There are 3 nested groupings, the coarsest first. Each group lies inside one group of the grouping before and may be the whole of it. The rows also spread widely along 9 directions, which tell nothing about the answers.
(in the rows, 100 means zero)
Known rows, each followed by its group in each grouping:
101 104 128 105  87 105  97 115  94  96 108  89 100  97 105 121  99  90 110 110  88 105 100 108 101 112 119  95 100 106 115 | J717 Nipi J809
 95  84 115 118  78  98  89  91 119  96  85 118  88 104 106 119 101  54 101 106 109  92  97 107  81  88 119 101  90 107 109 | J717 Nipi J846
 93 101  98 107 109 125 104 104 113  87  84  99  82 101  58  90 108 108  90  80 110  80 103  80 116  79  75 133 108 124  92 | J748 siz J246
 77  91 101  86 110 118  80 123  74 103  97 147 126 114 101 112 108  74 112 115  59  93 116 113  89 104 124  73  99  79  87 | J717 Nipi J307
 98  90 113  88  98 108 106 115  84  83 109  97  99 103  90 102  93 106  99 104  95 101  99 104 110  94  97 110 104 105  81 | J748 Vaduf J71
 96 105 138 101  94 128 102 132  97  90 115  84  94 102  85 110 112 116 117 101  79  91 109  96 126 107  88 119 112 119 110 | J748 siz J376
126 102 131 113  73 116 103 127 116  77 111  78  94  95  81 102 103 102 109  85 118  78 102  99 120 103  80 130 114 114 113 | J748 Vaduf J62
 95  71 139  90 108 110  98 126  81  72 102 124 102 125  86 104 101  82  90  69  77  92  91 116  92  78 101 118 115  92  79 | J717 vab J21
149 128 130 120  95 109 106 117  96  75 104  86 100 120  73  87 102  86  95  44 117  87  88 113 109  95 110 104 123  81 122 | J717 vab J334
 91  88 107  91 117 127  94 125  73  98 111 115 103  91  71  96 121 119 100  87  68  91 114  94 133  86  67 113 100 116  83 | J748 Ledo J252
 88  95  97  98  99 104  83 109  82 106 100 131 111  99 106 105 103  76 113 119  79  97 114 108 102 103 107  75  91  93  90 | J748 Vaduf J900
105 132 114 141 113 113  77 109 116 123  71 127  93 107  70 102 142  56 115  57  87  59 115 102 104  77  85  87  90  94 124 | J748 Ledo J998
104  96 123 102  89  81 110  83  91  82 105  92  87 112 110  91  73  80  87  96 117 127  86 110  86  98 131  86 104  87  89 | J748 siz J376
123  85 109 112 100 121  69 110  51 103 132 132 103 103 134  97 115  78 118 115  67 105 107 115 149 113 110  51  90  95 119 | J748 Vaduf J62
 72 114 118  97  93  89  99 121  96 123 103  89 116  87 106 141 106  99 129 142  72 111 118 112  82 125 132  77  79 116 111 | J717 vab J334
106 109  79 110 139  99  92  74  70 108  75 122  81  93  81  80  98  86  67  69  98 124  87  95 108  70 104  80  80  99  82 | J717 Nipi J809
 96  91 106  98 101  98  94 106  86  96  98 120 109 103  95 107 102  82 100 100  93  97 102 108  92  94 115  85  94  99  93 | J717 vab J334
 69  82 105  97  92 100  84 101  97 108  90 129 107  94 109 124 102  71 110 130  85 100 110 109  78  97 120  86  81 105  91 | J717 Nipi J846
108 128 109  97  75 112 109 141 118  89 109  71 124  90  74 122 101 113 132 121 113  70 121 100  90 130 107 110 117 109 118 | J717 vab J334
 99  72 167 110  51  56 119 102 127  88 110  64  76  70 105 123  83  93 102 101 130 119  96 106  88  96  81 135  82 136  87 | J748 siz J376
110 101  61  92 111 129  91 116  98  89  90 116 109  70  47  85 111 117  97  93 116  64 117  76 119  92  60 121 107 115  85 | J717 Nipi J809
 91 109 134  91 113  98 117 128  94  97  95  74  93  90  65 112 103 129  92  74  88 109  98  98 100  89  85 138  92 130  86 | J717 vab J334
114 109 142 110  96 104  97 128  87  99 116  94 103  93  86 105 117 100 114  77  89  93 109 111 121 101  83 103  98  99 107 | J748 Ledo J998
107  92  92  89  97 112  88 119  83  93 104 123 118  88  81  98 104  93 111 102  97  87 113 103 102 105  95  94 102  93  85 | J717 Nipi J307

New rows. What belongs after each?
 98  90  97 110 114  96  86  83  75 106  93 121  86  88 103  99 100  80  85  98  90 120  92 101 110  85 110  81  77 110  93 | J717 Nipi J809
101 121  92 102 126 117  97 100  74 104  95  97  97  95  87 100 102 106  93  98  85 116  97  94 117 100 114  86  95 103 103 | J717 Nipi J809
 87 104 118 114  92 116  76 121  97 112  98 134 109 109 105 115 123  63 131 114  66  75 124 108 101 107 107  65  97  89 118 | J748 siz J376
 93 101 101  94 104  88 107 100  92  99  93 106 106  94  81  96  91  93  93  96 106 103 107 104  83  90 105  94  99  89  71 | J748 Ledo J252
109  99 130 114  77  95 107 105 119  95  99  74  82  80  91 120  98  96 101 102 115 103  94  98 102 100  97 123  90 130 116 | J717 Nipi J809
122 104  74 100  87  80  98  97 103  87  90 120 120  85  77  88  88  75 101  92 140  76 113 103  71  98 106  80 106  79  81 | J717 vab J334
110 100  98  94 112 106  95 101  64  90 110 121 103 100  93  78  95  96  96  89  96 107 105 102 114  93 101  76 103  86  81 | J748 siz J376
103 100 122 125  98  99  94  94 106 110  89  94  74  82  94 116 111  86  96  91  96 109  92  96 114  87  95 110  77 131 116 | J717 Nipi J809
130 104 105 112 105 158  79 130  77  74 115 125 103 126  84  83 123  87 112  75  80  62 104  99 155  97  86 100 127  90 126 | J748 Vaduf J900
122 139 107 123  98  95 109 101 115 102  88  68  92  93  75 104 101  98 103  81 125  97  99  97  97 104 113 103  99 110 120 | J717 vab J334
100  64 104  92  92 135  97 115 101  74 111 115  98  98  74  93 109 104  99  96 101  68 109  89 123  81  71 133 117 119  86 | J748 Ledo J252
 75  49 127  81  85 112  81 121  69  89 120 140 114 104 124 128 101  77 111 136  59 102 109 117  98 104 114  91  90 104  86 | J717 Nipi J846
 97  89 103  96 101  91 105 109 104  81  83 115 101 104  72  98  94  82  87  80 114  88  98 103  75  81 100 113 107  98  73 | J717 vab J21
 82 102 114 106 104  83 102  86  95 106  88 100  84 102 108 109  90  82  88 106  97 126  93 107  88  89 124  87  81 105  86 | J748 Vaduf J62
 90 160 155 126 116 119 117 113 113 116  91  35  73 120  85 125 117 117 111  85  73 119  91 100 118 108 131 117  98 124 144 | J748 Ledo J998
101  76 104  81 104 120  93 131  73  78 116 120 115 101  85 101 103 103 107 106  89  85 107 104 110  99  96 105 114 103  85 | J717 vab J21
126  84 126 113  45  94 105 110 121  66 117  82  97  93 109 111  86  78 117 114 139  83  97 110  97 108 105 111 113 102 108 | J748 Vaduf J71
 97  99  99 109  92  87  94  88  97 103  94 110 101  97 108 111  94  70 104 116 106 106 101 108  82 101 135  73  87 102 102 | J717 vab J334
129 125  89 125 101 124  89 105  95  90  92 113  99 115  84  84 110  76 109  79 107  74 103 100 116  94 107  81 113  81 115 | J748 Vaduf J71
 90 124 125 133  93  81 107  88 132 123  75  72  74  86  87 117 112  85 103  87 107 106 101  97  88  87 103 109  76 123 113 | J748 Ledo J252
 95 105  86  81  89  87 115  97  95  85 105  81 106  90  97  99  68 110  95 134 129 117 101 100  83 113 122  94 101  96  71 | J748 Vaduf J62
 84 118 121  88 106  98 116 114  87 104 104  61  96  84  92 122  87 126  99 123  89 132  99  99  99 117 120 106  87 119  95 | J717 Nipi J809
101 128 119 102  77 114 105 117 106  84 106  82 110 126 113 116  86  80 123 126 100  95 104 113  88 128 147  82 123  76 120 | J748 Vaduf J900
 93  99  95 111 113 149  89  95 101  82  90 112  87 142  90 107 109  81  96 100  81  84  90  95 114  86 138 103 119 112 129 | J717 vab J334
124 105 124 117 106 133  90 125  85  92 107  96  88  93  77 101 121 105 101  70  87  88  99  96 143  95  76 117 101 120 124 | J717 Nipi J809
 70 112 113  88 113 125  96 132  90 101  92 117 119 121  82 111 113  91 114 104  61  83 121 107  91  98 113  92 110  86  89 | J748 Ledo J252
110  99 104 111  61  98 103  94 130  79 101  93  97  95  98 104  86  75 115 121 140  79 108  96  88 108 109  98 114  99 107 | J748 siz J376
122 100 106 108  73  68 104  89  97  99 110  86  99  69 110 106  79  86 104 113 133 124  98 111  89 116 118  83  83 101  94 | J717 Nipi J307
102 107 116  90  92  62 108  92  64 100 120  87 114  93 127 112  69  93 101 126 104 146  96 126  77 121 154  56  84  84  88 | J717 vab J334
118 114 110 107  99 141  92 133  95  83 105  98 105 103  74 105 116 100 112  87  89  71 107  95 125 106  93 110 119 102 125 | J717 Nipi J809
 93  79 116 111  95  95  78 113  89 109  94 141  99  93 100 104 117  64 107  91  84  86 115 110 101  82  78  86  79 104  85 | J748 Vaduf J62
103 117  80 112 111 102  92  98 100 112  86 110 102  81  74 100 110  93 105  96 109  86 113  92 100  94  99  90  86 114 103 | J717 vab J334
 93 113 115  92 105  89  88 137  76 123  98 124 126  74  84 113 117  91 122  95  71  93 125 114  90 111  87  80  82  88  85 | J717 Nipi J307
112  93  94  82 104 104 102 112  71  87 111 105 110  82  82  90  89 115  96  98 104 110 105  98 109 104  92 104  98 101  73 | J717 Nipi J307
 89  99 132 100 100 119 108  99 105  75  89  88  83 131  96 115  88  86  84  92  93 110  79 106  89  89 138 123 111 101 105 | J717 Nipi J846
110 100 117 116  83  92  94  97  90 103 114  97  93  84 110 102  99  88 110 108 106 111 104 106 116 111 100  76  90 108 108 | J748 siz J246
 95  89  76 106 114 110  80  87  83  95  82 148  98 112  94  88 104  62  92  96  93  88 103 103 100  75 107  73  96  86  80 | J748 Vaduf J71
128 102 107 107  80 103  93 109 101  72  94 119 109 109  84  92  90  64  95  74 128  78  99 112  82  94 110  94 116  67  97 | J717 Nipi J846
 88 122 126  92  81  99 107 122  97  94 114  77 117 106 106 121  90  98 125 132  97 104 111 112  87 129 137  84 109  86 104 | J748 Ledo J998
 93 111  91 111 115 137 102  95 101  95  93  81  84 111  83 109 105 114  97 112  92 101  93  85 122  96 126 115 103 134 126 | J717 vab J334
115 123 112 116 108 111  90 118  86 111 100 103 103  98  81 106 121  93 112  82  83  92 110 104 115 102 102  88  92 107 119 | J717 vab J334
 71 114 104 112 120  97  98  82 109 113  61 104  78 105  87 115 103  76  81  95  90 116  90  97  76  76 125 101  81 113  94 | J717 Nipi J809
145 132 105 111 106  98 108 104  83  89  98  81  95  84  65  79  94 111  85  50 130 107  89  99 114  96  85 105 100  90  99 | J717 Nipi J846
 77  94  72 104 118  81  92  62  78 126  87 114  84  68 109 107  91  91  85 129  98 140  97  92  99  93 120  69  57 122  82 | J717 Nipi J809
 78 108 118 115  79  99  99 112 136 103  79  90  99 109  98 136 102  69 122 125 101  80 107 103  67 108 133 102 100 111 120 | J717 vab J21
 76 115  94 109 129  86  88  94  76 129  76 127  95  95  98 103 110  78  99  96  71 116 108 107  95  83 108  66  66  97  78 | J748 Vaduf J71
125 123 124  98  87 111 104 146  87  81 116  86 120 100  77  99 103 109 121  88 100  80 115 110 111 117  88 101 121  81  98 | J748 Vaduf J71
131 117 112  97 105 135  93 132  69  79 118 100 114 106  77  91 106 110 104  78  93  88 102 104 129 109  96 100 120  84 111 | J717 Nipi J846
 77 126 133 111 107  83 100 130 109 131  82  96 104  78  69 118 129  97 117  76  80  88 123 104  89  92  72 105  75 110  91 | J748 Ledo J998
119  89 115 102  84  88  92 120  81  96 116 114 117  81  92 106 104  89 111  93 103  89 112 112 100 104  89  91  93 100  94 | J717 vab J334
112 113  84  89  99  82 110 115  98  93  92 103 119  79  61  91  90 105  97  81 130  85 114 100  77  96  87 104 102  93  71 | J717 vab J334
122 128  88 118 121 121  90  99  78 105  97 100  98 101  82  93 113 100 102  85  91  99  99  96 125 100 114  80  97 108 123 | J717 vab J334
 74 112  52  79  99  89 103 100 101 103  85 111 121  79  81 102  84 102 110 144 119  93 124  92  72 106 110  83  94  95  59 | J748 Vaduf J71
 94  89 114  85  93  98 113 112  97  70  96 102  97 112  82  91  79  95  81  88 114  98  94 104  84  83 101 121 115  91  64 | J748 Vaduf J62
124 109 121 109  89 119 104 105  83  75 122  82  88 114 100  91  91 100 101  95 108 108  92 104 128 111 117  91 120  98 116 | J748 siz J246
 84  71 109  70  83  91 104 114  88  81 107 114 117  94  98 109  76  93 100 124 103 105 106 111  73 106 116 105 104  94  62 | J717 Nipi J307
